Every row belongs to one group in each of 4 separate groupings. Each group adds its own fixed numbers to the row, and there is some noise. The rows also spread widely along 16 directions, which tell nothing about the answers.
Some rows, each with its group in each grouping after it:
[ -9   0  22   0 -40   0 -17  37  -3  25  60 -61  -1  63  23  14 -22  11
  12  20 -36 -16 -19   9  -9   0  -6  26   0 -24 -37  49  14   2 -20] => (2) fimi z565 (0)
[  8  24  51  18  21 -12  12  18  16   0   2  31  20 -40   5   3   5 -18
  -2   9  -4  18   8 -14  27  -2 -39  -8 -14 -23 -50 -24  10 -45  14] => (2) fako z168 (1)
[ 11  -7 -50 -14  12  39   5   2   4 -18 -33   6  38  39 -11   7  42 -12
  -9 -12 -32   0  16  -9  -3  53  29  33   5   3   2  12 -17  17  31] => (0) fako z953 (3)
[ -2 -18 -30 -14 -23 -57 -13  19 -57   9   1  22 -62  35  -4  -4 -30   7
 -15  -8  24   5 -25 -33 -13   3  -6 -57  10  24  38   2 -37 -35   2] => (1) fimi z953 (4)
[ 16  -3  -4 -15   8 -23   4 -27   9 -34  -5 -36  40  52  15 -17  56  -1
  11 -10 -33 -37 -16 -30  27  26  -4 -24 -39 -25 -37  33  25  12  -2] => (1) detam z382 (2)
[-37 -13 -34   7 -26   8 -20  20 -42   3   8   0   0  30 -35 -20 -38  17
 -37 -14  -1  11 -40  10  13   3  21   9  38  -5   3   2 -12 -34 -12] => (3) detam z453 (0)
[-25  35  21  -2  16  25  40  -6  29  14  -1  10   4   7  11 -43 -22   1
  29  -3  18   1  -8  16 -21   9  11   7   0  23  11 -33 -20  48 -12] => (3) Mazo z382 (4)
[  0 -26   3  -1  -5 -44 -17  13  11 -14 -11  25 -18  26 -10  13  36  13
  17 -19 -32   0 -23 -25 -16  39  15 -42 -13 -18 -13  -3  -4 -23   4] => (0) Mazo z565 (2)
[ 36  20   8  14  31 -47  41 -10  37  45  -1  18   3  27  54  -2   3  -9
  37  26  22   2  -4 -16 -31  15 -24  -5  -5  39 -13  -5 -40 -26  27] => (3) gotu z168 (3)
[ 22 -69   6  -3 -22 -18 -35  31  -6 -26  24 -17   6  -3  -6  46  21  21
 -38 -26  -9  -1  15  17  20  19  -5  -3  19 -28  -6  41  32  -1 -23] => (0) gotu z791 (1)
[ 19   7   5  13  12  30  48  30  18  48 -14  19 -26  -7  -4  44 -13 -11
  23  11  17  48  27   0 -31  12  -8  51   3  25  10 -20 -32   3  26] => (3) Mazo z791 (2)
[ 21 -18  11 -10   5  18  22   1 -13 -20 -16  25  17 -21  -2  26  22  -6
 -11  -4   5  -8   1  -3   2  16   4 -11  -5  23 -12 -19  17   8   5] => (0) fako z453 (1)
[ -2  -5  -6  18  -9  26 -43   8 -11 -18   1 -14  30 -27 -10 -23  24  -9
  -3  14 -43 -28 -42  26  26 -46  32 -20   6 -38   2  12  25   2  -4] => (0) gotu z382 (1)
[  4  48  -1 -16  -1   4  -9 -37 -16 -14 -23  18   2 -19  15 -36  23 -31
  32  24 -30 -16 -34 -28 -16 -33   6 -32 -60  21 -13 -20  -5  15  25] => (0) fako z168 (2)
[ 24 -11  10  24  -6  -2  -3  59  20  19  26 -36 -15  23   5  34  10 -14
   2   5 -14   1  12  13  16   1 -12  17  13 -32  -1  45  11 -22   4] => (3) Mazo z953 (4)
[  4 -10  58 -29  -8  38  33  43 -27   0  18  42 -14  17   5  18 -19  -9
 -12   0   1 -12 -18  -9  -7  15  18 -66 -44  -6  -2 -41  30  35 -25] => (1) fako z565 (1)
[ -7  -8   0 -25 -10  -8  12   4 -41 -13  34  -9   9  56  11 -13 -32   8
 -24  -7  21 -23  -8  -5  13  27 -10 -23  10  25   3  18   1  17 -22] => (1) fimi z382 (4)
[-26 -16  13  -2 -18  12   9   7  39  -4   2 -41  12  16  -3 -24  -6  23
   3 -24  -2 -14  -1  27  10   6  23   3  11 -46 -18  -6   8  27 -36] => (1) fimi z953 (4)
[ 21  24  15  25  27 -13  21  -7  54  58  -1  18 -17  10  40 -25   8  -7
  43  12   9  16 -26 -12 -27   8  -8  -2  -9   2   0 -11 -36 -11  26] => (0) detam z953 (1)
[ 18 -24   6 -26 -10  19   8  -4  -4  24 -15  59  -5 -67   0   0 -12  -7
 -38 -10  21  38 -10  19  -6 -32  20 -44 -29 -19   9 -47 -13   7 -18] => (3) detam z168 (0)
[ 16  18  25  -6 -23  27   1  31  23  37  24 -54  23  29  25   3  -4 -14
  10  21 -34   7   2 -10   8  -7 -23  42  -4 -17 -22  39  -7  20  -1] => (3) Mazo z953 (3)
[-17   1  -8  23   0  -8   6   6  37  23   3 -37 -22  26  -1 -24  -3   9
  24 -14  13 -11 -17  21   1 -11  18   4   6 -30  -1   9  -2  -9 -15] => (1) Mazo z453 (3)
[ 23   3  40  20  36  21 -14  -9 -30 -12  30  51  23 -21  -8  -1  41 -35
   0  14 -39  -4 -30  -2   8  24  -7  15 -21  36   4  10  20  -9  22] => (3) fako z168 (0)
[-15  11  -3 -11  -9 -20   9  -4  -1  12   8  35 -29  -9   9  -3 -20  17
  20   0  12   6  -5  24 -59  -2  29 -23 -19  -5  -8 -40 -14  -2 -13] => (2) fako z382 (1)
[ 17  29  16 -13  25  30  18 -28  -6  33  25  19  21   8  16 -35  -9 -27
  -6   3   8  18   1 -16   2  26 -24  36 -31  13 -10   3 -19   9  14] => (1) fako z953 (1)
[  6  -3   5   9   5 -20  33  13  18  27 -32   5  -9  39  11 -20   7   0
   9 -12  12  -5 -33 -28   9  19  -3 -21   3  -3 -10 -17 -26 -27  12] => (1) fako z565 (4)
[-16   2  43  19   6  -8  39 -21  45   0  -7 -16  36 -63 -11  -1  -9  29
  10 -10  15  17  27  15  -7   5 -16  57   5 -12 -68 -43  -1  -3 -14] => (2) gotu z382 (4)
[-21  -6  18   5 -10  29  12  33  -1 -58  -9 -26  24 -43 -11  23  -4  13
   4  14 -12 -13  44  32   6 -19  -3  20  33  24   5   0  36  58 -10] => (3) gotu z168 (4)
[-14 -12   7 -36 -28 -30   0  -2 -42  -8  30  15 -30  13 -23  23 -30  19
 -16 -15   4  37  32 -31 -30  42 -23   8 -17  14 -17  -5 -23  -7  -8] => (1) fimi z953 (4)
[-25  -9  -2  -9 -21  -3 -16 -22   6   5  -9  21  55  -9  -9 -24  -4  26
   2   3 -33  16 -31   5 -18  11  16  22  34  -3 -42 -28 -34 -21  -1] => (0) fimi z168 (1)
[  8  -1 -12  31  30  47   0  28  16  27  13  -2 -12  20  -2 -12   5 -22
 -14  -6  13   7 -13  16  32   7   9   2   3 -27  33  28   1   8  11] => (0) detam z565 (3)
[ 39  14  -1 -26  12 -21  -9  -3   4  35  16  49 -15  20  37  -3  18 -29
   6  10 -14  16 -17 -21 -17  10   8 -48 -61 -35  -6   3 -20 -22   7] => (2) fimi z791 (4)
[ 52 -10  24  16  40  -2  51   9   5  32  30  34   0  10  40  33  -5 -21
  -2  20  50 -10 -12   1  -6  23  -8 -27 -16  29  -3 -10  10 -14   3] => (0) detam z791 (3)
[-29  54 -28  -4   4  -3 -10  39 -15  10  -3  37 -20  16   9 -40 -48 -14
   5  21   8   9  -5  -3  -9 -12   8 -44  13  -8  26 -21 -33 -17  10] => (2) Mazo z953 (3)
[-28 -17  17  -9 -18 -18  11 -30   7  12 -19  -4 -12  15  -9 -42  -5  27
   3 -30   8  -5 -59 -21  -7  14  18 -21  -8   6 -18 -35 -24   1 -19] => (0) fimi z565 (4)
[ 18   6  37  -8 -19 -36  -5 -21  -2  39  13   5   0  -6  16 -16   2  -3
   7  -4  -8  24 -29 -39  -3   4 -42  12 -35  -3 -51  -5 -23 -39   3] => (1) fako z791 (0)
[  6  16   3 -30 -11  47 -21  24  -4 -27   5  -6  37  -4   8  -6  17 -24
 -20  -2 -35   8  29  14  26  -3  -9  -1 -17 -19   6  31  17  58  -5] => (3) fako z382 (0)
[ 16  15  27 -17 -12 -26 -45   9 -16  -4  24  43  19 -25  30 -10  16 -16
  18  37 -54  -3 -29 -12 -19 -19  -6 -42 -15   5  -5  12   0 -10   0] => (2) Mazo z168 (0)
[-25 -15  19  13 -22  16   4  15  -7  -3  25 -53 -39  37 -29  22  -7  12
   3 -25  -8   6   4   6  -2  12  -8  52 -18  -6 -16  25  22  10  -8] => (3) fako z168 (1)
[  3   0  -3 -27 -16   5  21  23 -20  12 -39  42  21 -20 -11  -3 -24  -4
 -31   3   5  20 -14 -34   9   2   5 -26  11  -6 -17 -47 -31 -30   3] => (2) Mazo z953 (4)
[-40 -14   3  26 -22  22   1  60 -16 -15   0  -4 -16  16 -31  18 -32  26
   7   0  -8   7 -11  11   0  -1  14   2  48  -7  13 -15  11   9 -13] => (1) detam z791 (2)
[ 11 -13  -7  17   6  38  41   7  22  26   7 -52  28  59  17   6   1   6
  14   8   0 -28 -16  25  -4  20  25  62  23  16  -8  22   7  26  -1] => (3) gotu z791 (1)

New rows. What belongs after each?
[-20 -11 -21 -12 -26  -8 -12  29  27  -7 -27 -23 -27  19 -13  14  12  16
   2 -30 -18  26  21   4   3   0  12 -18   0 -46   6   7 -13  10 -11] => (3) fimi z453 (3)
[ 16  22  11  -2 -22 -58 -14  17  14  22  37 -29 -47 -15  47  11 -18   1
  28  24  13  16  29   1 -31 -36 -42 -25 -24  -2   5  32  -7   4  -7] => (3) detam z953 (3)
[ 16 -26  -5 -21 -30 -42 -26   2  -8   1  -5 -11   5  -7   6   2  18  12
 -13  -5 -25   5  -3 -22   0  -8  -5 -22 -15 -37 -24  12  -6 -25  -6] => (1) gotu z953 (1)
[ -4 -15  66  23  -5 -26  30  -8  51   9   4 -38 -43 -25   5   8  17  17
  34 -28  15  -2  -6  15 -11 -12 -15   8 -35  -5 -27 -14  24  17 -21] => (3) fako z168 (1)
[-17  23 -36  16 -21  -5 -18  -3  -6  15  17 -42 -21 -12  12 -19 -23   3
  23  29   0 -17 -10  48 -22 -65  27   8   5 -13  11  17   6  -4  -7] => (3) gotu z453 (1)
[-13  -2 -46 -24  -8 -14 -24   5  -4 -43 -29  -2  29  -4 -13 -17   9  -3
 -49 -31   2  16  35   7  44   5 -13 -15   9 -33  -2  19  -5  -9   2] => (3) fako z168 (3)
[ 39 -24  21  -4  -9   8 -17  57  37  25  11   4 -16  -4  22  36  36 -15
  11  -2 -33  14   2  19   2 -19  13 -46 -24 -59  16  22  10  18 -16] => (3) Mazo z382 (3)
[ 29 -14 -13   1  -4 -18 -35 -25  20   1 -24  18  17 -46  36 -37  46 -12
  11   5 -18 -23 -47  23  -3 -46  20 -42  -6   1  14   5  -8   2   3] => (0) fako z168 (0)
[-23  11   9 -15 -25   2 -18  31  -4  12  55 -19 -11  67   5  16 -32  10
   7   6 -26  15  16  -9 -23  38 -13  16 -10 -17 -27  28 -11   5  -6] => (0) fimi z565 (3)
[ -4 -13  25  22 -19  -7  33   8  30   2 -33 -64  10 -17  -1  10   9  20
   4 -14  11 -10  -8  -7  24 -14 -23  35  17   2 -43  -4  13  -4 -11] => (2) fako z453 (3)
[ 32 -12 -17   4  22  12  -2 -10  25   9  12 -42  32  32   0  -3  36 -24
 -26 -24   0   0   8  -5  48  25 -14  29 -19 -40 -23  54   3 -14   8] => (0) Mazo z382 (3)
[ -9 -25   3 -26 -25  -8  20  17 -32 -18   7  24   3   1   3  24 -28  24
 -22  -2  19 -12   9  19 -30  23  20 -14  10  27 -15 -27  13   8 -24] => (2) fako z565 (0)
[ 10  -9  18  45  24  -4  18  13 -24 -23  28 -16   6   3  -9  26  11  -5
  14  21  -1 -42 -20  21  10   2   8   4  12  30  -3   7  43 -14   2] => (3) gotu z382 (2)
[ 28   9  31  11  14 -19  23 -34  33  42  -9  -3 -22 -31  22 -12  18 -14
  29   2  19  15 -18 -25 -15 -13 -32  20 -31  36 -16  -4 -29 -10  18] => (0) Mazo z168 (0)
[ 21 -22  -2 -19  -3  10 -13 -31 -49   1  28 -13 -10  34 -11 -12  26 -18
 -24 -23 -11 -16 -38 -18  10  12   8  -6 -58   0   5  31  15  11 -10] => (1) fako z382 (3)
[  5  -1  18  13   4   2 -26  21  -4  11  18  28 -47 -21  -9  14   9  -9
  14   2 -18  37  14  -9 -24  10 -15   6 -22   9  23  11 -11   7  23] => (0) gotu z565 (0)
[ -6  -2 -39 -20 -36 -11 -11   6 -22  20   7 -25 -14  13  -5  -8 -30   2
 -29  -5   9  11 -11   1   1 -24   8 -14 -18 -36  -8   8 -15 -20 -14] => (3) detam z953 (3)
[ 35  -4  -1   9  34 -16  23  20  21 -13 -43  38  37 -16  21   3  42 -16
  -4  -1   0  -1   9  -6  25  26 -13 -20  39  21  17  -4  -9  -9  29] => (3) fako z953 (1)
[-10   3 -23  17  10 -14   1  24 -30  -7  30   0 -77  59 -24  47   0  -4
  33  -1  -8  12  14   1 -38  33  12  16 -18  20  34  25   1  -5  20] => (3) fimi z791 (2)
[ 56  -9   7 -48  -4  38  15   1 -19  35  -9  15  46  20  21   1  23 -32
 -34   8 -25  21  -6 -52  26  21 -17   1 -28  -5 -13  14 -29  14  17] => (1) fimi z953 (4)
[ 35 -21  24 -15  12  40  50   3   8  24  20  12  16   6  13  44   2 -11
  -7  10   7   2  18  18 -23  17  24  18 -39   1 -24 -17  16  21  -6] => (3) gotu z168 (1)
[ -6  11  23  27  34  20  21   0  29  11 -10  -5 -21  30 -12 -37  26 -16
   5 -36   3  -8 -38 -10  33  22  11   0 -35 -31  -4  -6   6   0   4] => (2) fako z382 (4)
[ 34 -23   1  31  36   1  -2 -31 -27  11  31  10  -3  11  17 -16  32 -21
   8   8   7 -36 -49  18  -4   8  10  14  -3  59  39  34   8   2   9] => (1) fako z168 (3)
[ 24 -13  30  12  12   4 -29 -10   5  43  46  40   7 -47  29 -29   0  -9
 -17   9   6  15 -43  30   0 -28   0 -23 -13 -14  17   5  -4  -2 -21] => (2) detam z168 (3)
[ 21   5 -20  -6  11 -19  40 -23 -28   9  -4 -11 -31   0   9  14  -9  -8
   6  10  38  -4  17 -11 -28   4  -6  18 -20  57  16  -1 -13   2  19] => (3) gotu z953 (1)
[ -3   3  14   3  -1 -24  29  -6 -15 -11   9 -13  23 -14  22 -19 -30   9
 -14  -1  50 -24 -11  19  19 -10 -27 -10  33  43  -5  -7   6   3 -18] => (3) fako z382 (1)
[ -4  -5  15   0   4  44 -15  38 -33 -10   4  14 -27 -10 -28  12   0  -6
 -16  -9 -20  37  30 -22  11  16 -23  27   9  23  53  22  -4  46  18] => (1) gotu z953 (1)
[-19  13 -38 -26  -1 -10  -2 -43   3 -47 -32 -11  40   7   6 -46  22   6
   6  -2 -23 -28  -1   7  -5   1  31  -9 -14   5  -8  -3   1  30  -2] => (3) gotu z168 (4)
[-35  32  -8  -6 -22 -45 -37 -19 -12 -14   2   2 -13 -24   4 -35 -13  26
  31  16 -30  16   3 -11 -47 -10 -11  15   8  22   3  -2 -28   7   7] => (2) gotu z953 (1)
[ 30  15  22   6  -8  15  -8  17   5  22  14 -36  -2 -20  19  -3  13 -30
  -4  16 -16   5  -8  -8  31 -41 -27   0 -30 -25  -6  35  17   6   6] => (3) detam z953 (0)
[ 45 -15  39  27  44  19  18 -20   1  10 -11  29  15 -11   1  -6  74 -37
  17   3 -33 -14 -67 -14  21  16  19  -7 -33  17   8  -7  16  -3  18] => (3) fimi z791 (0)
[-13  13 -66 -19 -39 -23  14   6   1 -13 -17 -54  -6  12  17   4 -36   9
  -6   9  34 -15  34  36 -13 -45   8  -8   9  -9 -11   9  -9  -6 -10] => (3) fako z168 (3)
[  6  -2 -47  11  41   3 -14 -43  19   0 -25  13  14 -15 -23 -46  32 -12
 -27 -39  18  19  -2   7  34  14  15   9 -12 -43   5   5 -22 -26  20] => (0) gotu z382 (1)
[ 14  12 -33   0  -3  27 -28  36   0  29 -11  38  18  -8  15 -14  -3 -17
   0  29 -24  13 -19  17  -5 -35  31 -36  15 -38  18  -7 -29 -10  18] => (0) gotu z382 (1)
[-14  22 -13 -29 -19 -12   9 -21 -20   4 -23  17 -11  -3  17 -33 -25   7
  12  10  15   1 -25 -19 -26 -15   1 -29   0  48  11 -29 -41  19   0] => (0) fimi z453 (4)
[ 11 -27 -26  -1  -4  17  17  31 -10  36  31 -10   5  59  -6  20 -24  -8
 -31  -3  17  -6  -9  28   5  24  27  13  11 -24 -10  21   0 -37  -6] => (3) Mazo z565 (0)
[-29  -5 -20  -1  -6   1  28  -8  14  27 -28   4 -15   2 -27 -22 -29  17
  -6 -26  27  29 -10   5 -18  14  23  23  14  -2  -1 -43 -42 -18  -7] => (3) Mazo z953 (3)
[ 19  13   4  -5 -27 -10   0  23   3  31  27 -20 -40  -5  15  41 -10 -10
  34  27 -12  24  26   6 -44 -24 -13  25 -31  -5  -5  20  -8   1   5] => (3) Mazo z791 (4)
[ -5  15  20   6 -12 -47  38 -22  -3  14 -27 -44 -10  17  15 -16  -5  12
  32   7  10 -12 -35 -43  -6  -4 -33  17  12  60 -19  -8 -28  -8  13] => (3) fimi z953 (1)
[-42  19 -30 -12   4  12   9   1 -14 -35  14  12  43   5  -8 -23 -48  12
 -35  -4  28  -5  32  41   7  18   8  13  25  -6 -23 -18   3  -7 -15] => (2) fako z168 (3)
[-16  -7  13 -19 -53   1 -34  26 -22   3  15  15  20 -18 -16  12 -21  13
 -21  -1 -37  37  -9   3  -6  -9  -4   7  -3 -39 -42 -18  -5 -19 -18] => (3) fako z791 (2)
[ 19 -57  14 -23 -42   2 -18  -2  -6 -17 -14 -15  44 -41 -12  28  33  22
 -22  -5 -42  -3  -3   4   3 -13  22   0 -10 -35 -46  -5  26   1 -28] => (1) gotu z453 (0)
[-22 -23  21  19 -13   1   3  55  -3 -23  -8   0  27   1  -8   0 -17  15
 -14   2  -5 -17 -26  20  36  -9   0 -30  66   0   3 -11   8  -5 -17] => (3) fimi z168 (4)
[ 17  -6   2   8 -13  -3  16  19  27   6 -16 -39  28 -17 -13  50  24   0
   9   7 -26  29  42  -8   5   9 -25  60  11 -12 -45  18  -3 -24  14] => (3) Mazo z453 (3)
[ 39 -19   9 -18  22  -5   7 -19 -11  10  14  31  -8   8  22 -12  24 -21
 -24 -26  27   1 -11 -11  15  28 -10 -29 -44  10  23  12   1  20 -10] => (1) fako z791 (3)
[  9  39  -2 -23  12  12  18 -12 -32 -23  -6  23 -12 -27  11  -9  -2 -24
   7  25   2  -1  15 -25 -15  -8  -5 -21 -41  38  22  -9   4  39  16] => (2) detam z953 (4)
[ 36  -1  49  24  29   8  19  39  45  27   2   8  10  28  25  14  32 -21
  14   0 -15  -2 -21 -29  31  23 -14 -22 -20 -39 -30   1   9 -18  15] => (0) gotu z791 (1)
[-17 -10 -53  31  19  19  30  -3 -23 -50 -47 -24  13   5 -40  -7  16  -9
 -20  -6  27 -59 -35  19  48 -17  54 -32  20  -9  -1 -18  46 -31   5] => (0) detam z453 (1)
[-13  20   1 -10  18  13  35 -38 -10   3 -34  28   7 -39 -13 -51 -14  -9
 -11 -10  32  -4 -25  -7   2  -4  20  -6 -14  28   0 -53 -15   2  -3] => (2) Mazo z953 (0)
[ -1   6  14 -35 -35  -1 -10  -7 -21   5  26 -10 -37  21   2  15  -8   4
   7  -9 -19  18  14 -27 -46  23 -15  20 -54  20 -18   9 -10  26   1] => (0) fako z953 (0)
[-19  28  22 -20 -14   4  16 -23 -19  13   4  38   1 -11  -9  -6 -19   2
  16   7 -15  28 -14 -15 -45  15   4  19 -38  14 -38 -50 -18  -3   2] => (3) fako z791 (1)
[ -2  16 -12  -8   5   6  -5  -2 -28 -30  46   5 -21 -13   7  12  -9 -12
   7  15   6  -8  47  41 -36  11   1  23 -12  41  35  24  20  45   1] => (3) fako z953 (4)
[ 26  30 -17 -32  33  22   9 -50  -3   2 -14  55  30   5  19 -49  33 -43
 -12  -3  -3 -11 -26 -18   8  20  23 -36 -64   0  -5 -17 -10   5  18] => (0) fako z453 (4)
[ 21   6 -12   9  43  35  46  20  24   9 -16  18 -10  44   6   6  17 -24
   9  -8  20 -12   6  -1   4  30  34 -20 -23 -12  12 -14  -5  16  20] => (0) gotu z382 (4)
[  1   7  29  32  44 -32  18  11   2  -6  36  20   8  28  -1  -8  -1 -18
   0  -1  18 -19 -20   2  26  37 -14 -23   0   5 -15   5  19 -51   2] => (3) Mazo z168 (3)
[-48  14 -15   8 -21 -21  -8   5 -13 -17   4 -43 -18   2 -46 -21 -40  11
 -24 -31  26  22  19  -7  43  -7 -33  24   5 -41 -34   6   3 -42 -13] => (1) Mazo z791 (2)
[ 11   4 -36  16   7 -23 -28  -4 -13  -9  -2 -27  26  27  -3 -17  29 -13
   1   8 -31 -12 -14 -12  34   3 -10  12  19 -15  -3  47  -9 -38  26] => (1) fimi z953 (2)
[-31  29 -27   2  -7 -10   3  13   1 -47 -40 -41  13   2  -6 -16   7   5
  23  13 -18 -21  14 -12   9  -8  -6   7  25  15   0  12   6  17  10] => (2) Mazo z565 (3)
[-10   5  30  31  -2 -26  15  64  19 -14 -10  -1 -32  -2   8  22  -2  12
  33   7  -2  -4   7   5  -8   3 -21 -16  42  23  18  -5   7   1   9] => (3) fako z953 (1)
